There are 8 hidden switches. A switch that is on adds its own fixed numbers to the row, and there is some noise. The rows also spread widely along 12 directions, which tell nothing about the answers.
Known rows, each followed by its switches (1 for on, 0 for off):
[-225,143,-333,-205,336,-5,-43,-103,-97,92,66,139,-162,62,-242,-282,207,31,285,-394,34,103,-105,109,356,-11,107,-139,236,-125,-84,286,51,-117]
1 1 0 0 0 0 1 0
[93,329,27,-196,-145,72,-132,-34,-107,111,8,158,31,297,-103,-76,321,2,57,194,66,-355,-147,-44,128,-207,60,-288,-139,-19,-28,106,-80,219]
1 0 0 0 0 1 0 0
[-116,131,-247,-98,43,-61,-14,231,-176,156,25,112,23,-73,-32,-334,234,-42,83,-39,-65,-12,103,278,-77,-60,-28,-126,14,148,-294,188,285,-51]
0 1 1 1 0 0 0 1
[199,-23,142,-145,116,83,58,317,-216,-73,21,146,-93,-65,37,-26,169,15,306,207,-75,254,-86,-90,7,189,-104,9,-116,78,-76,196,212,-91]
0 1 0 0 0 1 1 1
[288,47,191,93,-194,186,135,330,9,-366,160,162,179,535,314,27,41,48,272,240,58,-297,321,-52,-122,244,30,-81,-171,217,62,90,-145,-34]
0 0 1 0 0 0 0 0
[-87,-13,-288,40,-13,-2,-118,306,-217,118,160,-403,46,-76,-171,-82,-64,-157,32,-381,-8,-173,159,67,-76,122,-181,170,186,-338,-280,300,-127,-115]
0 0 1 1 1 1 1 0
[-221,245,-242,-12,-178,-97,-118,183,-272,205,88,-4,-143,271,-240,54,174,-147,153,-290,-83,-275,42,18,-32,-63,-44,-263,9,-122,-227,168,9,-72]
0 1 0 1 0 1 1 0
[250,-39,334,-239,-105,-54,291,47,29,275,246,639,-471,167,-218,167,314,-89,409,225,209,393,-480,-367,87,374,246,-69,-220,528,-160,355,410,43]
1 1 1 0 1 0 1 0
[215,-22,-86,-112,102,96,-46,147,-234,144,100,-2,21,-173,-56,-261,102,-8,6,114,48,64,-28,110,-46,-44,-98,219,9,101,-84,317,78,79]
0 1 1 1 1 1 0 0
[144,-56,-256,-118,27,-19,-4,352,38,207,76,-155,91,-50,30,-311,-212,-102,132,-164,-57,-190,114,38,-44,287,-127,18,184,-145,-387,235,126,-149]
1 1 1 0 1 1 1 1
[232,230,153,-547,210,164,-158,-334,-228,325,201,127,54,-28,-173,-311,651,74,5,201,318,111,-396,65,349,-186,405,193,42,421,322,403,-25,372]
1 1 1 1 0 1 0 0
[-174,132,-64,-209,332,35,149,55,-165,393,32,323,-502,-43,-317,-298,30,-125,68,-620,57,286,-173,27,85,318,54,-31,131,-139,-317,496,269,-154]
0 0 0 0 1 1 0 0
[194,128,118,-351,-42,190,31,21,-243,464,13,-161,88,98,-51,-351,493,-150,196,162,70,30,-240,263,-115,8,289,24,-13,-8,-61,336,237,96]
0 0 0 1 0 0 1 0
[267,-46,-62,-415,-54,39,0,255,-254,152,-86,-147,-54,124,31,52,295,-53,187,84,13,12,-50,148,-79,0,26,49,-157,-41,-177,219,118,-6]
1 1 1 1 1 1 1 0
[34,9,-56,-103,51,55,99,-51,-113,-72,184,284,-140,459,3,137,316,139,406,-48,223,17,21,21,7,25,283,-18,-110,537,150,137,66,-16]
1 1 0 1 1 0 1 0
[56,-113,-123,-99,-141,-85,68,365,-62,51,113,-88,-58,23,-13,-64,-59,-171,160,-60,95,-72,18,-158,-118,412,-60,166,81,182,-370,136,174,-148]
1 1 1 1 1 1 1 0
[90,-1,-35,-164,403,191,-27,-68,-44,-68,59,490,-191,-407,-399,18,73,80,-213,7,31,276,-255,-58,202,-428,-311,176,-11,-11,106,195,33,288]
0 0 0 0 0 1 1 1
[-312,137,-231,202,-133,-264,-121,217,-238,63,26,-451,95,-41,-4,-421,271,-84,252,6,-73,-202,91,107,-182,197,42,-30,119,152,-509,61,315,-245]
0 0 0 0 1 1 1 0
[141,245,-143,-151,-70,91,-35,95,46,173,133,263,-49,-140,-306,-99,-197,-35,74,27,40,-285,-234,-488,347,-47,-244,-272,-38,-381,-43,173,-208,4]
1 0 1 1 1 1 1 1
[-8,100,-355,-53,-106,-80,-28,52,176,-66,-142,171,185,187,-38,-289,112,37,169,321,-54,-350,57,46,-36,-275,-176,-341,-198,247,-327,-248,185,-66]
1 1 0 1 0 1 1 0
[403,-84,212,149,-218,81,-86,319,-92,-166,190,-293,234,371,264,182,195,18,407,283,89,-196,185,-11,-87,268,72,20,-191,9,-62,233,-162,-23]
0 0 1 0 1 1 0 0
[195,-205,303,-592,381,210,56,-51,-146,100,-32,81,-218,-185,-148,109,383,-148,128,-163,314,552,-358,55,285,282,198,436,3,-17,-108,444,165,105]
1 0 0 1 0 0 0 0
[150,314,48,-469,-26,97,-4,163,-385,497,17,-95,-90,-11,-70,-442,358,-83,-84,36,69,-81,-206,187,-83,80,230,50,99,-19,-105,455,171,141]
1 0 1 0 1 1 0 0
[322,-29,82,38,-429,-23,13,243,74,99,243,133,147,672,122,194,315,-75,120,279,114,-420,191,180,-350,47,195,-96,-186,634,-200,117,126,282]
1 1 1 0 0 1 0 0
[186,-11,-195,-52,-103,137,115,385,-282,-3,111,177,41,12,1,-131,74,29,86,358,-24,-52,43,68,-150,-97,-132,-43,-83,114,-83,218,82,122]
1 1 1 1 0 0 0 0
[235,-118,-144,1,141,163,90,137,-60,143,117,169,-34,-304,-291,-210,-90,-12,-6,74,15,151,-127,-52,-10,-149,-279,172,-21,-103,-106,291,35,88]
0 0 1 1 1 1 1 0

New rows, each followed by its switches (1 for on, 0 for off):
[116,250,156,-220,50,21,-102,-119,-70,243,228,100,-23,-62,-196,-193,316,23,62,34,165,-37,-234,-127,204,6,194,62,54,209,141,343,-34,153]
0 0 1 0 1 1 1 1
[228,-195,-204,284,-42,165,22,127,6,126,154,37,173,1,-58,-127,16,14,40,235,37,-122,78,269,-286,-269,-193,125,-81,133,-220,171,91,228]
0 0 0 1 1 0 0 0
[-188,-131,-157,-97,337,-171,-128,-183,276,-34,16,119,16,-51,-150,-146,221,12,-27,-333,262,36,73,255,51,-17,95,174,68,565,-422,28,305,34]
1 0 0 0 1 1 0 1
[207,104,-96,-164,79,237,-201,99,-201,-232,-143,-64,263,-255,-38,-199,74,28,-249,414,-31,-223,2,61,45,-436,-360,175,-93,-171,24,-52,-138,240]
0 0 0 1 0 1 0 0
[3,-37,-443,52,192,-46,-32,69,261,-226,58,321,84,121,-1,-112,-147,169,127,-107,1,-233,296,153,115,-222,-185,-224,-55,123,-198,-8,-42,-49]
1 1 1 0 1 0 0 1
[136,24,-226,32,140,131,69,103,-45,210,98,184,-5,84,-132,-352,53,46,142,-66,-62,-6,-13,154,-71,-61,-80,-30,96,49,-97,277,110,24]
0 1 0 0 0 1 1 0
[260,46,-75,-79,6,104,-198,-140,30,-105,42,-169,270,302,37,0,319,200,355,239,104,-289,-20,32,175,-274,83,-145,-160,-54,114,67,-240,74]
1 0 0 0 1 1 1 0
[87,207,375,-576,102,8,73,-113,312,-219,3,736,-370,546,-37,348,121,-99,226,-346,205,8,-31,-402,467,318,162,-187,-196,212,110,17,-73,-162]
0 1 1 0 0 0 1 1
[-303,-177,-462,592,-218,-233,14,322,-119,-309,338,347,-80,69,-356,527,213,78,221,80,-27,-63,166,37,-164,-387,-316,-328,-215,275,-348,48,73,130]
1 0 1 1 0 0 0 0
[86,34,-98,30,121,-33,-214,-165,205,-132,186,3,286,-153,-88,-145,183,148,141,229,166,-156,-68,-43,347,-200,10,-2,16,129,-61,109,-135,125]
1 0 1 0 1 0 0 1
[-72,-191,-224,34,212,-43,-52,285,-18,-148,1,159,-52,-230,-183,116,49,-35,-27,-99,9,139,69,157,-48,-118,-287,19,-35,22,-449,111,238,104]
1 0 0 0 0 1 0 1
[145,-7,-197,-162,212,165,-97,288,-146,-141,-28,12,-123,59,-97,248,-27,40,122,-374,-136,-29,208,134,82,-171,-256,-130,-85,-564,32,286,-257,-94]
0 0 1 0 1 1 1 1
[251,-63,-44,-167,56,177,-58,-20,205,-118,-10,-79,268,368,57,-80,124,28,128,27,127,-265,138,164,9,-42,65,27,-26,96,-48,34,-75,93]
1 0 0 0 0 1 1 0
[-29,30,-366,12,81,-59,-138,-55,223,-155,8,30,156,24,-200,-174,55,127,64,-26,9,-264,69,12,167,-306,-205,-183,-51,3,-207,-12,-95,-45]
1 0 1 0 1 1 1 0
[9,-192,-470,77,3,-140,-150,209,-75,65,63,-289,175,-405,-192,-213,92,-16,87,180,-70,-27,-55,76,1,-199,-277,88,71,-29,-413,93,162,12]
1 1 1 1 1 1 1 0
[191,89,33,-101,139,177,96,132,-91,110,19,94,-24,50,63,-408,5,14,5,20,74,-24,19,112,-115,142,-4,168,34,129,-87,244,124,29]
0 0 0 0 1 1 0 0
[322,-15,-311,-45,155,254,-58,70,33,-111,-64,-25,357,78,-8,-286,133,172,-29,192,-128,-234,250,408,-139,-518,-196,-29,-101,-73,60,94,-112,165]
0 0 1 0 0 1 1 0
[-116,133,-136,-70,53,-75,-57,209,-161,-132,85,-14,-15,19,-105,-103,214,2,121,-101,21,-49,48,6,139,107,-34,-127,19,-60,-236,195,-9,-70]
1 0 1 0 0 1 0 0
[-271,94,-396,158,122,-10,-46,182,-287,-174,240,84,-24,-13,-207,-55,283,124,-21,-108,52,-43,153,265,-68,-275,-42,9,144,245,-71,230,20,145]
1 0 1 0 0 0 0 0
[-279,88,-59,233,-196,-239,-210,201,-379,-188,252,-204,25,-157,-102,55,357,3,-48,370,197,-149,-47,-83,-186,2,-9,253,100,606,-280,33,212,196]
1 0 0 0 1 1 0 0
[27,129,-178,-92,117,106,54,200,-402,-114,241,314,-260,-108,-228,19,44,171,115,54,84,95,-117,-297,153,-51,-124,69,30,105,239,304,-115,69]
1 1 1 1 1 1 1 0
[83,321,147,-69,42,79,121,362,-181,-212,178,399,-92,-47,109,-323,-114,84,174,194,-12,-42,26,-433,208,407,-105,-79,1,142,92,155,-19,-152]
0 1 1 0 0 1 0 1
[34,-14,-190,32,-24,-51,-73,-36,111,221,164,4,42,83,-243,-156,166,-68,-30,-154,62,-177,9,186,-127,-159,-15,40,65,177,-242,224,103,130]
0 0 1 0 1 1 1 0
[127,158,48,-472,114,177,61,-76,-125,428,-76,56,-188,237,-126,-187,235,-130,206,-298,123,24,-192,143,66,110,237,-22,-28,-207,-65,345,82,-82]
0 0 0 1 1 0 1 0
[211,154,166,-494,46,221,-54,56,-186,-132,-75,95,36,61,19,14,268,-97,-196,162,141,-103,-11,92,39,-137,1,227,-108,47,151,110,-98,208]
0 0 1 1 0 0 0 0
[210,141,39,-91,-106,192,33,241,-221,-133,90,-139,145,125,125,-177,-60,54,280,260,98,-247,-26,-298,86,257,-27,30,-20,-92,70,104,-171,-102]
1 0 0 1 1 1 1 0
[151,-147,17,238,43,45,-94,-152,135,-4,298,-162,195,250,-43,-1,193,56,435,-25,179,-86,21,66,92,70,189,95,45,136,-11,232,-89,8]
0 0 0 0 1 0 1 0
[14,192,-224,-36,161,118,-47,142,-545,-31,76,-154,76,-422,-74,-531,349,234,-32,503,-3,94,-185,169,-133,-309,-49,236,111,287,89,188,192,194]
1 0 0 0 1 1 1 0
[-687,401,-309,-56,-73,-362,38,234,-165,80,116,68,-268,-171,-352,-464,109,-218,85,-347,1,-102,-144,-231,145,374,9,-206,331,29,-535,135,314,-318]
1 0 1 0 0 0 1 0
[30,39,-335,-176,377,314,124,293,-640,-115,-87,57,-26,-414,1,-468,231,243,-49,292,-31,274,-1,375,-187,-364,-152,253,12,56,92,258,197,133]
1 0 0 1 1 0 0 0
[68,-4,-288,127,19,-25,89,221,307,307,258,-229,323,319,70,-500,-85,-48,451,-431,12,-303,258,197,-10,413,197,-277,209,-110,-378,329,75,-255]
1 0 1 0 0 1 1 1
[-68,91,-119,-43,67,45,115,327,-160,39,144,343,-240,-516,-370,-193,-308,-109,-259,-20,20,36,-166,-406,-22,50,-436,249,174,24,-149,201,107,36]
0 0 1 1 1 1 1 1
[129,-217,-2,353,-56,69,83,537,-120,32,344,-279,38,-143,-29,-15,-373,-149,445,-188,42,49,65,-368,4,679,-201,164,195,-334,-300,365,-41,-305]
0 0 0 1 1 1 1 1
[1,190,-86,-180,36,192,-92,169,-208,-92,-6,-192,104,-71,-60,-228,-121,-140,65,-69,0,-222,-12,-188,235,118,-182,109,171,-497,20,131,-271,-125]
0 0 0 1 0 0 1 0
[211,-27,-12,-216,259,241,-5,316,-257,-179,-132,-58,-6,-148,101,-75,57,85,11,72,-72,113,89,166,-126,-88,-207,208,-58,-112,-23,156,52,-12]
0 0 0 0 1 1 1 1
[-373,108,-96,-42,11,-372,-170,-16,238,-469,23,93,-135,65,-217,203,42,-68,220,-232,182,-163,-20,-502,492,254,-133,-141,-32,79,-359,-157,-101,-315]
1 0 1 0 1 1 1 0
[11,38,-104,-322,106,-31,25,242,-88,-207,-54,115,-128,-144,-20,-212,-66,-44,-126,28,90,5,0,-151,10,213,-155,330,116,301,-174,16,149,-46]
1 1 1 0 1 1 1 0
[-134,210,-418,-205,179,143,87,186,-260,330,110,218,-92,-119,-207,-504,-5,9,26,-195,-29,-57,-81,143,29,-88,-30,-101,262,-19,-52,295,174,9]
1 1 0 1 0 0 1 1
[-206,205,-199,-200,-183,-58,10,126,-34,185,0,251,-195,-8,-407,16,13,-273,-70,-60,41,-225,-297,-260,110,-73,-200,-193,10,-189,-356,48,103,28]
1 0 0 1 0 0 1 0
[-80,123,-63,42,-65,72,99,538,-311,-352,-103,-147,114,41,286,-295,-63,-66,274,129,-92,-103,248,-77,-78,401,-179,-27,-38,-170,-273,2,88,-366]
0 0 0 1 0 0 0 0
[-1,159,-25,-3,269,202,-311,-192,-374,-391,187,149,36,-178,-246,142,454,245,-196,274,149,4,-51,73,183,-640,-124,251,-5,229,439,158,-299,511]
0 0 0 0 0 1 0 0
[143,213,69,-398,-2,-65,-258,43,-148,-149,-181,-219,95,-97,70,-201,272,-12,132,359,-30,-120,-110,-149,277,10,-71,42,-114,-83,-61,-19,-32,-133]
0 1 1 0 1 1 1 0
[-99,121,-476,38,179,120,55,140,-168,54,158,73,119,-341,-304,-527,-9,117,-6,-7,-28,-52,-66,1,93,-238,-244,-47,198,-89,-35,250,-27,36]
1 0 1 1 0 1 1 0
[-268,329,-261,-50,199,3,68,294,-186,84,74,360,-136,-408,-222,-654,-143,-2,-297,-148,-81,-41,44,-34,-36,17,-261,-15,254,93,-211,202,234,-6]
0 0 1 0 0 1 0 1
